All groups share one centre, and each spreads out both ways along 10 directions, with some noise.
(in the rows, 128 means zero)
Known rows, each followed by its group:
[123 140 162 106 157 113 138 140 130 134 137 138 133 104] => (0)
[100  79  79 154 120  99 156 124 121 124 118 188 124 163] => (1)
[104 147 135 153 153  49 114 112 151 193 121 179 199 114] => (3)
[155  98 135 147 166 211 122 107 115 147  59  93 153 125] => (0)
[124  97 143 172 123  96 186 153 115  89 135 158 139 169] => (1)
[150  86 121 169 172 126 139 121 132  92 116  87 113 169] => (1)
[137 128 149 122 161  86 155 164 129 108 122 170 131 131] => (2)
[158 108 128 111 165 136 189 114 116 100 141 134 172 176] => (3)
[125 139 137 110 127 148 122  96 140 123 110 156 125 131] => (3)
[169 105 147 135 126 134 133 151 111  96  63 185 144 127] => (0)
[117  89 154 110 137 147  99  83 124 116 127 151 176  44] => (1)
[110 138 138 132 130 166 112  65 143 106 121 135 121 104] => (0)
[179  97 128 101  93  71 146 160 114 146 115 175 241 158] => (2)
[103 127 156 193 173  88 144 131 152 114  72 205 165 111] => (3)
[142 151  72 104 205 136 139 111 152 125 144  88 118 154] => (1)
[142 122 120 151 142 103 161 121  97 102 152 158 100 161] => (3)
[175  96  87 177 146 127  85  56 120  88 115 127 164 118] => (1)
[160 120 111 121 147 112 127 133  98 171 126 121 139 153] => (2)
[105 102 162 166 107 157  99  68 111 167 137 103 172  79] => (3)
[126  65  90 134 123 159 109 121 181  76  69 108 154 138] => (0)
[ 92 109 169 154 127 120 162 121 136 141 112 155 146 145] => (0)
[ 97 124  67 137 156 171 127  68 149  86 118 154 104 117] => (0)
[106 112 150 157 161 164 164 143 132  90 130  99 122 111] => (1)
[ 81 161 162 117 128 190 122  71 157 112 116 137  72 109] => (0)
[148 124 164 156 107  85 135 102  85 122 107 238 122 148] => (2)
[146 104 101 109 138  96 133 149 109 178  92 191 181 137] => (3)
[140  87 141 169 110 137 142 122 113  90  82 174 144 144] => (0)
[104 147 134 118 133 119 115 121 160 120 118 139  68 144] => (3)
[143 118 127 119 203 100 155 161 155  94 124 106 138 142] => (0)
[184 101 131  71 165  89 133 174 171  79 107 104 167 156] => (3)
[138 168 104 118 151 128 125 107 144 127 135 136 154 121] => (1)
[198 125 174 128 106  70 121 167  63 107 139 166  87 138] => (0)
[177 162 169  98 184 127 181 141 113 109 111 158 101 188] => (3)
[173 119 208 121 124 110 120 150 131  58 107 149 156  91] => (0)
[128 129 149 117 141 136 139 123 150 178 106 100 166 166] => (2)
[128 121  90 122 141 158 140 112 129 129 129 118 165 126] => (2)
[150 227 195 128 201 102 149 134 165 148 108 130 158 147] => (2)
[122 117 110 112 182 107 132 165 157  96  93 167 140  91] => (3)
[122 138 153 182 111 113 149  93 155 111  94 157 121 207] => (2)
[115 104 148  75 190 119 132 128 170 159 119  79 121 159] => (1)
[131 119 182 165 138 109 118  80 121 123 118 155 153 114] => (2)
[125  96 142 115 194 100 115 143  84 174 142 129  97  82] => (2)
[131  80 166 141 111 116 119 138 117  90 103 162 103 113] => (1)
[172 189 141  80 125  80  90 110 125 164 121 191 160 117] => (1)
[160 127  94 177 126  84 158 147 140  76 151 110 174 175] => (1)
[118 137 151 143 136 138 145  89 142 110 112 157 134 149] => (3)
[166 131 121 125 153 110 137 150 113 104 128 131 118 142] => (2)
[167 159 139 155 150  38 114 142 180 123 116 112 161 186] => (2)

New rows, each followed by its group:
[175 101 159  96 143 147 162 143  74 217  87 143 197 168] => (3)
[133 116 140 135 142 126 130 116 144 101 132 111 159 118] => (1)
[117 121 120 125 107  88  89 150 138 181  84 168 107 135] => (3)
[156 133 136 123 140 119 120 120 123 115 126 138 146 121] => (2)
[166 125 149 144 148  95 135 130 113 145 113 133 132 171] => (0)
[115 116 170 125 155 154 128  98 119 169 116 113 129 119] => (2)
[104 118 121 109 135 161 153 110  98 136 117 196 124 101] => (2)
[160 102 150 131 129 113 132 157 100  88 118 157 126 111] => (0)
[ 99 146 120 114 159 149 124  92 159 144 120 121 108 133] => (0)
[128 119 136 130 116 135 116 107 127 112 118 151 117 123] => (0)
[ 97  98 116 171 157 123 161  94 145  95 145 119 141 144] => (0)
[156  89 134 106 116 102  91 139 116 124 142 118 186  73] => (0)
[137 144 127 132 136 109 122  97 119 124 142 149  94 144] => (0)
[ 96  90 181 144  92 164 142 132 108  67 126 163  99  74] => (0)
[195 146 150 134 174  76 135 122  79 103 145 193 194  84] => (0)
[149 127 142 112 155  90 126 147 166 110 110 121 146 151] => (0)
[143 134  89 122  72 177 135  84 130  64 109 189 144 142] => (2)
[141 121 115 118 164 117 132 108 117 132 125 155 125 135] => (1)
[191 151 107 113 122 133 127 109  92  85 136 186 186  92] => (2)
[211 152 146 101 140 159 131 133 107 132 123  72 173 153] => (2)
[182 160 176  99 193  94 133 155 109 121 134 134 138 107] => (0)
[157 111 109 139 165 104 139 143 110 133 125 113 102 174] => (0)
[129 152 133 121 165 110 134 109 142 106 139 146 113 132] => (0)
[180 118 119 118 163 134 105 120 148  58  99 121 136 116] => (0)
[125 111 118  83  94 106  82 111 163 158 107 135 135 142] => (2)
[158 102 139 155 120 135 142 145  80 145  71 187 133 151] => (0)
[123 120 154 145 136 135 143 145 111 105 116 154 115 105] => (1)
[ 95  65  69 158  97 115 119  94 119 189 130 134 172 149] => (0)
[122 119 199 111 107 127 120 152 158 170  73 123 144 150] => (0)
[126 159 138 113 226 112 111 130 111 118 150 146  92  36] => (2)
[101  73 116  91 128 113  98 130 155  99 131 137 136  71] => (2)
[141 149 123 125 159 133 146 167 140  80 140 101 101 126] => (1)
[152 131 131 121 165 109 144 146 138 111  85 175 154 138] => (0)
[134 181 133 132 189 137 131 118 171  78 131 104 140 102] => (2)
[143 100 144 126 169 139 110  78 141 109 127  99 163 108] => (1)
[138 121 124 120 137 101 128 109 132 128 119 159 134 152] => (1)
[ 78 105 123 151 138  67 142  89 158 172 184 102 172 157] => (0)
[100 108 172 187 190 145 174 137 120 126  88 152 144 119] => (3)
[116 110 139 146 144 124 147 110 135 130 109 162 181 119] => (0)
[ 90 119 132 121 142 121 148 133 154 156 103 151 139 143] => (0)
[147 149 183 117 102 114 104 112 126 151 113 135 101 150] => (0)
[131 125 123 111 130 125 140 131 137 129 115 147 160 137] => (2)
[146 123 115 142 167 118 138 113 131  95 119 154 145 129] => (0)
[106 142 130 154 164 155 145 105 148  83 122 128  99 124] => (2)
[110 115 145 117 156 117 156 162 128 150 106 161 145 124] => (0)
[155 122 134 142 158  86 134 132 114 126 135 149 178 116] => (2)
[152 134 176 122 133 101 113 116 153 122 115 117 151 137] => (0)
[122 133 121 126 103 162 166 112 120 110  98 189 119 168] => (2)
[130 158 143 134 153 116 158 115 100 218 105 177 159 169] => (2)
[111 116 103 123 187 126 146 119 152 156 118 123 178 125] => (0)
[123  81 127  98 101  76 119 176 163  86 113 164 162 105] => (0)
[ 80 130 145 137 123 137 161 136 136 129 114 168 111 133] => (1)
[177 154 152 161 170  89 159 161 138  93 118 104 119 193] => (2)
[127 143 129 124 148 153 133 105 131 102 124 146 125 109] => (2)
[107 120  73 156 154 105 167 145 114 102 123 198  78 154] => (2)
[ 72 110 116 129 117  88 108  68 205 118 175  84 162 137] => (0)
[169 117 167 132 148  97 126  96 108 122 112 166 127 159] => (1)
[141 138  97 150 161 106 180 124  94 120 148 181 144 156] => (1)
[136 132 145 121 107 107 112 119 175  83 109 130 102 164] => (1)
[146 167 173 138 170 133 136  86 129 168  91 157 163 149] => (0)
[123 169 191 124 148 155 139 101  98 107 138 165  84  88] => (0)
[168 105 136 101  64  73 108 127 118 120 105 210 151 159] => (2)
[137 145 133 107 172  95  69 118 172 114 132  86  84  99] => (2)
[128  91 144 131 140 211 127 105  90 126  87 149 161  58] => (3)
[122 124 104 174 159 134 123  78  90 106 136 169  93  99] => (2)
[111 132 143 131 145 131 129  92 155 103 130 137 144 113] => (0)
